The rows of a group lie close to one hidden flat surface of 9 dimensions, which may be shifted away from zero. Surfaces can cross.
(in the rows, 128 means zero)
Some rows, each with its group after it:
[153 141 127 122 190 127 108 176 124 118 137  89 104 108 130  89] : Z
[185 113 122  86 125 140 132 103 162  75  96 124 136 151 149 184] : Z
[173 125 168 113 147 111 132 138 124 140 128 155  91 156 115  86] : R
[ 86  80 119  95 131 131 107 117 125 176 104 107 124 153  85 165] : H
[159  52 155  72 145 111  58 103 103 126 115 137 168  89 123 171] : R
[109 160 162 132 137 102 134 128 133 149 143 123 176 113 136 130] : K
[ 77 121 117 126 145 104 157 132  92 150 150 136 143 163 125 151] : B
[113 125  97 187 125 146 148  82 117 169 128 149 147 151 155 148] : D
[150  92  95  77 239 159  90 163 116 169 174 115 161 152 120  87] : M
[118  89  85  63 159 103 124 109 142  82  92 107 186 188 122 160] : G
[136 120 153  48 169  50 113 141 135 103 116 151 185 170  86  59] : B
[160  81 110  68 189 150 119 147 132 145 135 100 128 144 122 148] : G
[ 36 174  50  91 125  81 103 156 133 109 130 153 172 137  77  85] : R
[129 151 186 156  95 123 111 135 129 107 136 115 135  84 137 107] : D
[ 74 124  65 186 104 121 192 128 117 167 117 106  94  85 119 122] : M
[164 110  84 109 190  96 143 115 129 143 125 157 169 124 132  80] : Y
[220  82 130  64 199 148 132 148 144 115 122  97 104 131 145 151] : G
[111 152 118 157 101 116 138 157 109  99 127 131  75 105 124  97] : Y
[129 117 145 141 110 156 124 113 152 132  93  92  95 168 116 144] : D
[135 132 128 116 156 121 109 151 121  77 122 106 124 153 131 105] : H
[103 148 134 189  49 174 167  75 175 130 129 135 183 144 147 110] : D
[129 135 144  93 154 106  96 141 131 124 123 135 140 156 104  99] : B
[181 139 146  86 135 163  80 143 121  97 165 156 116 108 161 193] : G
[ 85 147 111 170 175  88 117 138  81 164 118 123  99 156 122 116] : K
[129 156 121 210 161  94 100  94  99 168  74 128  89 152 150 139] : D
[103 105 124  96 156 134  92 136 123 203 113 100  99 123  94 189] : H
[178 110 132 123 140 121 141 110 158 131  90 119 123 132 123  88] : G
[189 138 190 145 121  89  93  91  98 110 121 200 131 126 152 117] : R
[ 57 148 160 167  70 142 170 143 156 209 144 100 120  86  77  67] : M
[131 161  97 156 137 114  97 115 137 112 121 153 164 109 139  79] : Y
[102 155 116 139 110 147 123 142 127 147 150 147 104 127 116 129] : B
[111 135  73 190 125 201 150 122 121 131 169 129 136 143 169 124] : Z
[ 77 149  70 139 133 171 136 161 157 174 150 101 121 129  90  63] : D
[127 105 174 115 148 114 163 123 142 156 118  85 152 154 120 133] : B
[141 169  50 122 148 116 181 144 159 140 110 118 102  84 137 151] : Z
[133  98 115 111 138 161 132 155 123 129 125  93  75 136 116 138] : D
[ 76 134 157 140 100 106  83 141  92 131 116 140  78 167  86 118] : B
[167 128  99 144 158  99 150  91 103  77 140 184 184 153 191 149] : Y
[122 134 103 151 153 156  84 137 123 165 122 123  87 153 112 100] : B
[148  87  81 121 133 175 143  96 131 138 135 146 147 164 147 161] : Z
[106 170 103 162 139 123 124 142 114 146 148 136 118 108 137 126] : K
[126 220 146 121 134 162 112 141 151 185 203 180 164 129 149 160] : K
[135  96 162 135 135 148 129  88 151 180 100 102 143 182 119 149] : M
[115 102  71 139 131 110 149 106  95 151 145 167 160  71 142 152] : R
[ 65 178 176 113  99 105 115 152  89 109 181 148 140 129 138 209] : B
[146 116 238  85 103 129 105 146 131 180 137 127  85 102  88 148] : H
[ 86  90 128  95  92 194  65 148 125  90 141  89 125 136 109 167] : M
[ 88 143 110 188 118 218 133 102 162 178 151 101 164 191 142 122] : M
[122 149 113  89  99 102 132 110 144 170 151 197 185  56 115 140] : Y
[149 160 191 135 135 131 186 138 182 184 128  85 129 131 126 110] : K
[169 106  50 118 179 174 103 131 144 164 145 152 139 108 124  60] : G
[162 129 165 160  93 162  97 113 144  79 102 122  99 167 136  99] : R
[175  77 129 164 117 129 142  77 105  88 118 160 160 138 170 113] : D
[134 128 116 102 150 152 114 135 120 132 153 143 130 152 132 157] : B
[114 106 146 150 123 166 107 108 123 130 131 108 143 163 137 140] : G
[114 158 152 133 105 119 131 147 156 150 109 100 102  92  97 102] : Z
[181  74 188 125  89 188 147 109 156 102 112  85 114 142 144 156] : G
[174 166 115 152 115 156  56  99 151 153  95 141 104  67 150 182] : Z
[102  95 123  89  72  92 137  98 124 112 112 190 148 159  83 107] : H
[106 168 169 102 101 148  83 154 123 102 176 118 148  79 151 224] : Y
[ 95 150 111 126 120 130  62 166  71  83 159 140  86  83 143 196] : K
[156  72 116  93 145 125 163 110 123 101 126 143 148 176 133 131] : Z
[ 96 107 102 112 115 175 133 146 161 112 129  66 148 119 112 120] : G
[111 126 145 158  47 122 187 104 128  73 127 158 132 149 130  96] : H
[159 134 124 135 166 132 131  95 122 119 142 150 178 179 175 159] : K
[132 145 146 213 182 164  87 128  95 140 146  98 120 173 172 103] : G
[ 87 171 141 184 100 116 114 101 127 161 116 141 140 133 131 138] : M
[115  86 134  91 144 107 138 134 107 157 134 134 120 137 100 130] : Y
[136 125 103 100 144 156 112 141 167 162 136 101 153  71 114 114] : Y
[ 97 190 135 166 139 121  67 175  88  96 138 121  63 140 132 126] : B
[126 104 138 130 116 111 124  91 129 132 109 143 169 138 124 121] : K
[148 126 125 160 151 100 107 100 133 124  90 137 154 142 131  59] : M
[113 121 118 119 179 125 102 151 114 149 143 101 145 127 126 120] : Y
[130 155 128 187 122 110 137  85 147 116 109 131 197 122 163  98] : Y
[121  99  87 140 170 120 174 159 128 151 116  63 105  74 115  81] : K
[155 121 148 132 124 107 143 123 117 123 119 140 116 101 133 116] : R
[147 132 104 176 132 127 144  97 134 121 106 138 138 143 150  91] : K
[187 123 153 150 115 151 192 120 112 143 178 183 105 120 162 109] : H
[154 103 139 117 135 135 140 130 123 117 129 120 115 127 133 132] : Z
[ 85 135 141 105 161 137  73 138 134 210 135 113 143 142  87 132] : D
[151 107 100 129 133 149 129 113 112  82 138 136 145 128 171 170] : K
[191 110 122  99 166 109  71  99 135 102  89 150 148 152 135 115] : Z
[111 152  95 143 166  89 126 165 127 117 115 122 123 133  99   4] : H
[ 63 112 199 170 160  64 170 110  73 140 121  75 167 196 154 187] : B
[113 119 104 102  84 164  91 134 121 109 147 159 110 109 115 161] : Y
[118 156 125 123 102  75 186 134 136  83 113 141 126 128 126 112] : Z
[ 99 155 114  66  79  74 125 156 114  93 135 197 107 100  85 135] : H
[ 79  98 129 151  57 183 136 128 143 164 118  92  90 107  87 120] : R
[156 152 146 144 171 107 125 143 124 134 134 115 131 114 148 110] : M
[149 118 119 133 175 141 148 144 122 196 144 122  94 115 120 104] : H
[164  80 126 112 131 158 134 116 127 114 126 129 115 153 135 139] : R
[107  95 118  79 140 143 107 142  95 100 164 140 143 172 127 174] : H
[160 165 144 209 105  88 157  75 131 104  93 161 149 130 171  95] : M
[210 154 176 160 170  92 116 137 100 125 133 158  90  92 163  88] : R
[158 135  81 129 121 163  90 111 147 137 144 183 148 102 131  88] : G
[119 164 106 134 140 178 122 169 158 108 151  83 121 126 137 106] : D
[ 97 139 150 101 137 140  78 166 113 134 161 107 121 108 116 161] : M
[138 160 163 113 119 119 103 164 135  80 121 114 100 122 122 113] : R
[122  93 114 136 114 137 112 106 120 132 103 141 109 163 107 108] : D

New rows. What belongs after each?
[134 109 121 129 157  93 144 138 108 126 114 129 113 145 117  85] : Y
[116 134 114 170 138 107 135 108  98 107 123 135 144 146 162 146] : K
[160 119 122 131 169 154 110 131 125 131 138 118 124 142 148 124] : G
[123 190 126 193 126 155 130 124 155 117 152 109 174 111 173 104] : D
[128 163 107 160 104 109 131 115 136 129  97 141  97 102 132 138] : H
[167 108 105 128 134 168  87  91 133 103 133 161 163 157 153 129] : G
[144 148 163 125 163 149 113 170 153 131 150  68 147  87 133  87] : D
[ 90  88 136  77  79 132 132 102 126 184 144 174 159 114  85 171] : Y
[110 153 126  70 150  82  81 151 126 178 151 172 162  68  88 108] : Y
[ 73 141 138 176 127 125  95 119  90 169 127 127 107 169 116 138] : B
[164 135 153 189 157 123 165 141 124 136 108  65  82  88 164 122] : D
[157 134  71 184 142 164 164 136 138  86 115  95  91 137 162  83] : D
[144 120 155  60 149  85  78 146 113  92 128 135 148 103 120 153] : R
[141 166  90  95 158 187  67 178 136 150 176 144  86 104 119 135] : B
[151  90  78 139 100 194 134  99 165 116 109 114 134 122 131 110] : Y
[176 129  74 163 170 160  89 118 124  66 117 132 133 163 174  91] : R
[149 146 123 126 115 173 117 134 186 152  98  76  94  86 120 157] : Z
[172  94 135 123 145 125 172 117 123 158 125 157  99 159 121  93] : R
[ 95  94 113 110 112 103 173 148  96 155 139 128  94  67 103 162] : M
[105 115 134  87 163 117 130 140 113 154 154 133 153 156 116 151] : B
[120 119 127 151 223  90 138 126  84 123 133  90 174 198 172 147] : B
[165 107 156 114 138 139 156 156 123 114 139  93  85  94 143 156] : Z
[ 85 138 100 111  86 151  85 141 122 141 152 161 115  94  97 136] : Y
[ 89 128 105 127  79 103 129 104 122  95 107 164 145 156 110 125] : H
[108 168 125 140 162  31  66 131  82 136  96 165 123  89 115 113] : M
[131 116  87 191 102 149 203 132 157 136  93  81  78  99 115  42] : Y
[139 131 129 152 125 120 106 120 125 105 106 124 117 128 136 113] : K
[129 160  60 115 155 125 104 134 135 147 155 174 168  72 133 108] : Y
[ 83 132 133 174 136 148  71 124 170 174  85  49 158 119  88  37] : Y
[126 141 166 153 131 142 127 130 152 159 124  86 130 115 129 122] : D
[142 136 188 140 134 155 116 146 118 117 148  94  99 134 152 178] : G
[182 106 123 152 166 118 163 139 106 114 129 117 100 104 153  93] : Z
[209 132  78  79 113 149  84 109 155  62 127 198 152  90 152 131] : Y
[ 97 136 147 121 164  89 149 145 101 122 149 110 148 158 138 152] : B
[106 149 179 122 120  99 100 142 156 179 103 110 121 122  68  55] : B
[ 86 165  85 162 155 121 101 162  74 113 153 148  83 160 134 126] : B
[151 129 124 100 126 151  98 122 139 129 125 134 121 112 141 192] : Z
[111 129 124 168 131 146 151 111 151 189 119 101 141 134 122 110] : D
[125 139 107 101  91 152 119 159 129 114 150 143  91  73 118 149] : Y
[146 116 146 139 143 138 109 134 108 109 139 130 128 137 140 101] : Z
[154 122 107 118 161 115 103 146  97  70 138 131 125 107 163 153] : M
[155  84 132 119 198 138  88 119 123 153 104  95 126 192 123 111] : B
[158 110 161  90 150 115 143 142 119 160 139 160  93 159  99 101] : R
[ 72  86 148  92 112 138 110 142 125 129 116  76 126 162  90 169] : H
[112  78 117 162  99 164 175  62 141 200 112 137 150 180 123 143] : B
[ 82 189 155 139  77  90 119 149 110 167 157 195 101  79  92 104] : H
[127 174 140 122 126 162  51 168 132 106 163 124 124  82 133 122] : G
[107 110 171 127  99 141 201 176 112  91 192 125 127 150 111  40] : H
[ 99 161  98 178 159 116 122 143 103 122 137 118 131 124 144  93] : Y
[139 128 112 165 137 176  69 133  99 126 151 133 102 108 154 136] : R
[119 133  34 133 138 149 135 144 114 138 154 166 112 100 127 101] : Y
[129 117 105 117 163 149 100 133 122 141 142 125 139 141 132 130] : G
[115 114 137 105 126 143 110 110 142 156 140 121 186 110 128 164] : Y
[145  89 182 100 114 162 135 126 168 137 133  88 166 124 114 103] : D
[125 110  91 125 138 175 136 156 118  97 161  98 118 109 148 139] : M
[173 179 159 161 139 172 112 117 201 179 118  89 153  93 145  96] : B
[177 110 144 123 101 121 224  94 148 107 127 138 161 100 172 170] : Y
[ 81  77 127  84 142  95 105  97  73 136 145 189 176 221 110 172] : B
[158  94 135  69 114 129 146 123 155  60 101 122 134 196 117 129] : R
[168 118 115 133 151 131 119 118 138 120 104 125 129 131 139 102] : Z
[ 88 140 138 122 115 117  91 134 106 155 140 148 117 116 107 151] : K
[ 85 135 129 175 118 112  89  93 137 165  72 107 139 152 101 108] : H
[169  40 160 104 112 150 151 101 157 133  90  96 133 150  97  74] : D
[162 149  72 155 127 156 112 107 156 114 134 163 163  90 150  68] : K
[ 93 141 170 159  86 137 144 123 187 189  89  77 124 120  73  50] : D
[ 84 117  93 207  86 123 175  88 114 192  90 141  72 140 113 129] : D
[123 127 141 172  71 125 121  83 119 152 117 177 125 102 132 136] : Z
[130 184 146 194 108 137 130 146  96  85 142 114  75  91 185 190] : D
[118 121 147 121 163 119 139 142 116 153 127  91 113 148 124 156] : G
[135  71 153  84  98 126 161 162 118  99 134  92  95  68 103 138] : M
[159 109  92 157 148 181 110 110 125 182 157 166 123 124 139  90] : G
[182 130 171 134 140 117 132 153 147 125  97  77  76  73 125 100] : Z
[167  90 125 110 166 122 110 115 119  82 116 114 160 140 154 144] : K
[105 171 164 150 144  78  88 115 138 148 118 124 202 105 129  97] : Y
[146 145 164 185 124 113 147 143 111 117 133 102 104  62 156 102] : D
[109 115 162 109 134  84 104 133  92 125 127 149 127 154 106 125] : Y
[169 122 102 122 151 118 119 111 120 105 118 158 132 132 153 143] : Z
[116  81 157  82 137  90 188 117 121 204 111 122 103 150  91 191] : G
[132 110 118  94 170  82 150 137 135 129 112 130 151 165  97  55] : B
[ 92 155 130  73 110 110  51 137 105 123 159 208 146 153  92 134] : B
[146 131 190 108 116 146  88 132 120 117 131 111 100 123 142 213] : H
[166 114 147 116 133 117 114 136 125  72 115 100 128  78 150 149] : R
[ 95 157 137 104 115 126 103 130 129 159 159 165 156 129 110 143] : B
[218  60 155  63 190  63  84  98 120  84  79 137 181 118 136 114] : R
[127 125 102  62 161  79 120 127 146 118 101 146 159 165  93 104] : Z
[ 75 115  93 122  98 167 158 170 105 175 161 132  42 128  89 154] : B
[ 63  73  89 117  82 170 157 139 125 158 145 105 113 107  87 137] : M
[215 120 122 171 156 161 153  99 125 157 136 167  96 128 171 113] : G
[ 91 134 134 148  95 106  98 115  87  94 129 149 131 117 144 173] : K
[ 80 158  63 200 149  84 140 101 115 199 106 159 141 119 117  70] : M
[105 142 124 123  90 140 218 155 125 155 168 153  73 138 114 140] : R
[147 147 156 162 156  98  90 143 143 119 105 103 142  96 117   8] : D
[114 194 107 127 156 114  81 160 124 130 165 140 159  63 145 129] : Y
[138 162 148 194 138  94 107 138  89 112 109 121  77  87 154 125] : D
[130 144 136 131 212 119  60 144 135 186 120  96 140 148 110  80] : B
[148 142 153  95 103 112  92 125 130 108 104 143  97 111 128 198] : H
[160 116 156 109 162 138 151 125 121 151 172 145 156 136 149 143] : M
[160 105  97  84 181 124 175 149 136 134 126  94 111 128 134 163] : G
[142 116 130 117 153 123  83 110 129 124 108 134 155 164 123 110] : G
[122 135 180 174 112  89 117 119  75 148 123 141  93  80 143 170] : D
[130  89 140  58 150 118 122 133 126  95 131 133 162 194 107 123] : Z
[147 131 147 142 117 138  81 148 139  57  99  55 121  54 146 132] : R
[151 138  91 159 147 165 135 145 123  81 126  98  78 139 162 137] : D
[172 133 150 128 127 143  98 117 130 147 135 166 117 116 134 124] : G
[120 151 117 120 126 120 100 135 121 118 145 155 144 102 134 136] : Y
[190 140 171 143 145 203  79 121 160 124 122  82 111 142 169 180] : B
[124 166 147 144 180 115 124 143 122 191 155 130 139 122 136 116] : M
[144 131 120  73  68 148 166 136 159 117 142 147 115  67 121 186] : G
[136 100 188  91  81 105 119  97 122 192 127 203 120 126  83 127] : H
[104  75 104 124 117 115 112 110 127 151 102 108 157  60 103 118] : R
[ 79 152 114 112 128 164  98 167 146 162 149 100 106 132  94 123] : D
[132 144 137 122 140 117 136 154 117 147 147 145  90 129 110  98] : R
[181 124 167 145  78 160 162 102 131 178 150 183  81  92 141 159] : G
[190 128 129 167 178 132 125 112 136 189 108 130 100 119 141  95] : H
[179  81 204  81 116 131 128 115 155 138  96 103 108 137 107 145] : G
